There are 6 hidden switches. A switch that is on adds its own fixed numbers to the row, and there is some noise. The rows also spread widely along 3 directions, which tell nothing about the answers.
In the rows, 128 means zero.
Some rows, each with its switches (1 for on, 0 for off) after it:
[ 94 164 190  90 175 166 178 111 106 152 151 160 137 101 135 153  85  95
 160  97 157 167  81 126  89 143 104 130 153 132  80 103  96 116 116 133]	0 0 0 1 1 0
[ 94 161 191  90 161 144 193 116 113 149 146 151 131 102 130 154  83  98
 129  96 165 151  89 136  85 131  99 112 146 138  97 110 106 115 120 130]	0 0 0 1 1 0
[ 71 158 168  95 172 154 151 105 136 117 124 162  83  93 128 150  77 108
 166 112 167 122  91 112 127 111  71  87 158 135 147 129 102 116 104  83]	0 1 0 1 0 0
[ 78 160 187  97 196 176 154 110 119 125 123 173 104  91 147 118  89  93
 176 121 165 146  76 110 106 121 104 116 175 143 114 111  82 116 109 113]	0 1 0 1 1 1
[ 77 160 180  86 202 174 159 115 123 132 129 165 107 104 142 132  75 104
 188 118 162 149  82 103 114 123 101 107 165 135 115 116  90 117 113 104]	0 0 0 1 1 0
[ 70 148 169  95 176 151 136 116 183  91 134 136  90  82 149 116  81  78
 157 117 150 109 112 151 119 111  91  84 151 134 146 113 118  79 119  86]	1 0 1 0 0 1
[ 70 169 180  73 186 162 176 100 119 136 133 175 126  99 126 142  80 103
 169 102 165 137  91 118  90 121 110 115 161 145 105 111  86 113 125 118]	0 0 1 1 1 1
[ 66 157 176  74 194 177 160 101 139 119 128 161 123  98 135 132 100  86
 173 114 152 124 102 117  93 122 108 113 173 148 111 118  93  83 133 111]	1 0 1 0 1 1
[ 69 143 180  77 180 145 172 101 148 122 139 142 127 104 129 142  96 100
 138  92 164 127 118 137 101 119  93  91 145 143 119 118 105  92 123 113]	0 0 1 0 1 0
[101 140 200 112 188 155 140 124 174 101 144 119 108  85 177  94  89  69
 141 115 154 137 101 167  93 115 113 113 161 127 114  94 128  89 113 112]	0 0 0 0 1 1
[ 82 151 174  96 178 164 153 110 131 121 130 139 103  88 133 150  89  99
 155 115 164 121 112 121 119 122  90  97 156 136 132 124 110  98 104  88]	0 1 0 0 0 0
[ 81 158 179  82 192 155 174 123 144 134 141 143 140 104 143 124  80  88
 171  88 164 148  92 132  92 127 110 116 159 139  96 100 100 109 111 123]	0 0 1 1 1 0
[ 78 151 183  90 179 161 154 106 132 118 141 139 116  95 137 158  84 104
 164 115 152 125 109 130 123 126  97  91 150 128 122 125 120 100 114  96]	0 0 0 0 0 0
[ 79 150 178  98 208 177 129 127 139 131 142 142 112  91 158 133  65  94
 187 121 154 154  87 127 125 132 106 110 169 124 102 105 100 122 110  94]	0 0 0 1 0 0

New rows, each followed by its switches (1 for on, 0 for off):
[ 84 167 193  93 166 158 167 106 123 131 130 168 106  93 131 140  81 101
 147 112 167 134  87 129  96 110  94 100 153 141 126 120  98 116 116 115]	0 0 0 1 1 1
[ 97 147 187 102 186 163 151 122 149 127 139 141 110  88 165 111  77  82
 159 114 165 152  73 148  93 122 113 111 163 124 109 107 108 111 113 118]	0 0 0 1 1 1
[ 88 157 181  93 203 172 139 123 160 118 135 164  97  99 156 112  76  82
 196 124 157 145  80 113 109 118 101 113 173 131 125 114  90 107 105  88]	1 0 0 1 1 0
[ 69 164 179  87 187 187 146 105 111 126 135 175 102  83 137 152  71 108
 185 126 160 130  86 113 127 127 107 104 159 137 124 130  87 127 119  91]	0 0 0 1 0 1
[ 80 143 184 100 183 143 142 128 187 102 132 140  98  79 174  92  77  75
 151 109 165 129  90 159  94 102 100 100 156 131 135  98 104 107 115 110]	0 0 1 1 1 1
[ 95 139 194  93 215 183 126 129 167 110 142 131 107  97 179  98  89  79
 189 122 157 141 103 136 125 127 118 115 173 112 118 105 106  95  97  96]	0 0 0 0 1 0
[ 62 161 178  92 163 152 152  94 130 110 131 156  88  85 133 161  89 114
 140 117 164 103 116 140 119 102  76  73 143 137 155 136 117  97 123  86]	0 0 0 0 0 1
[ 90 139 195 105 197 176 134 125 161  92 120 125  95  86 177  90  97  73
 160 125 158 132  99 147 102 111 108 107 167 128 124  99 112  92 101  99]	0 1 0 0 1 1
[ 81 155 169  95 155 160 162  96 122 122 120 153 108  74 121 153  96  98
 139 116 155 114 103 125  95 122  77  94 157 147 133 127 112  89 116 102]	1 1 0 0 0 1
[ 75 161 184  91 165 158 167 104 130 131 138 163 102  88 136 130  81 100
 152 107 167 140  86 136  96 108  97  99 160 140 124 125 101 122 116 111]	0 0 0 1 1 1
[104 152 186 106 163 130 159 125 175 126 139 141 106  80 145 120  76  73
 139  99 157 143  86 151  91 125  84 105 149 123 121 104 123 104 110 125]	1 0 0 1 1 0
[ 70 155 186  92 193 178 149 101 121 108 124 166  89  98 146 118 106  94
 170 129 168 129 103 123 107 114  93 103 170 147 135 124  95  90 105  93]	0 1 0 0 1 1
[100 129 174 121 164 137 140 135 193  93 119 115  82  74 156 122  73  72
 134 114 151 113 113 155 112 104  73  83 150 122 145 108 138  77 103  96]	1 1 0 0 0 0
[ 72 164 179  93 191 167 155 118 132 116 137 167  95  96 136 134  85 108
 183 122 170 141  89 105 125 113  96 100 163 134 133 125  90 114 107 100]	0 0 0 1 1 0
[ 75 162 186  88 200 188 149 105 133 116 129 170 110  97 142 126  97  99
 189 129 155 137  94 118 108 125 110 121 176 138 119 119  94  90 122  97]	1 0 0 0 1 1
[ 57 171 174  95 175 149 149 101 145 113 124 187  68  97 129 138  80 114
 178 125 176 120  96 103 135  91  71  67 154 132 170 139  88 113 104  84]	0 0 0 1 1 0
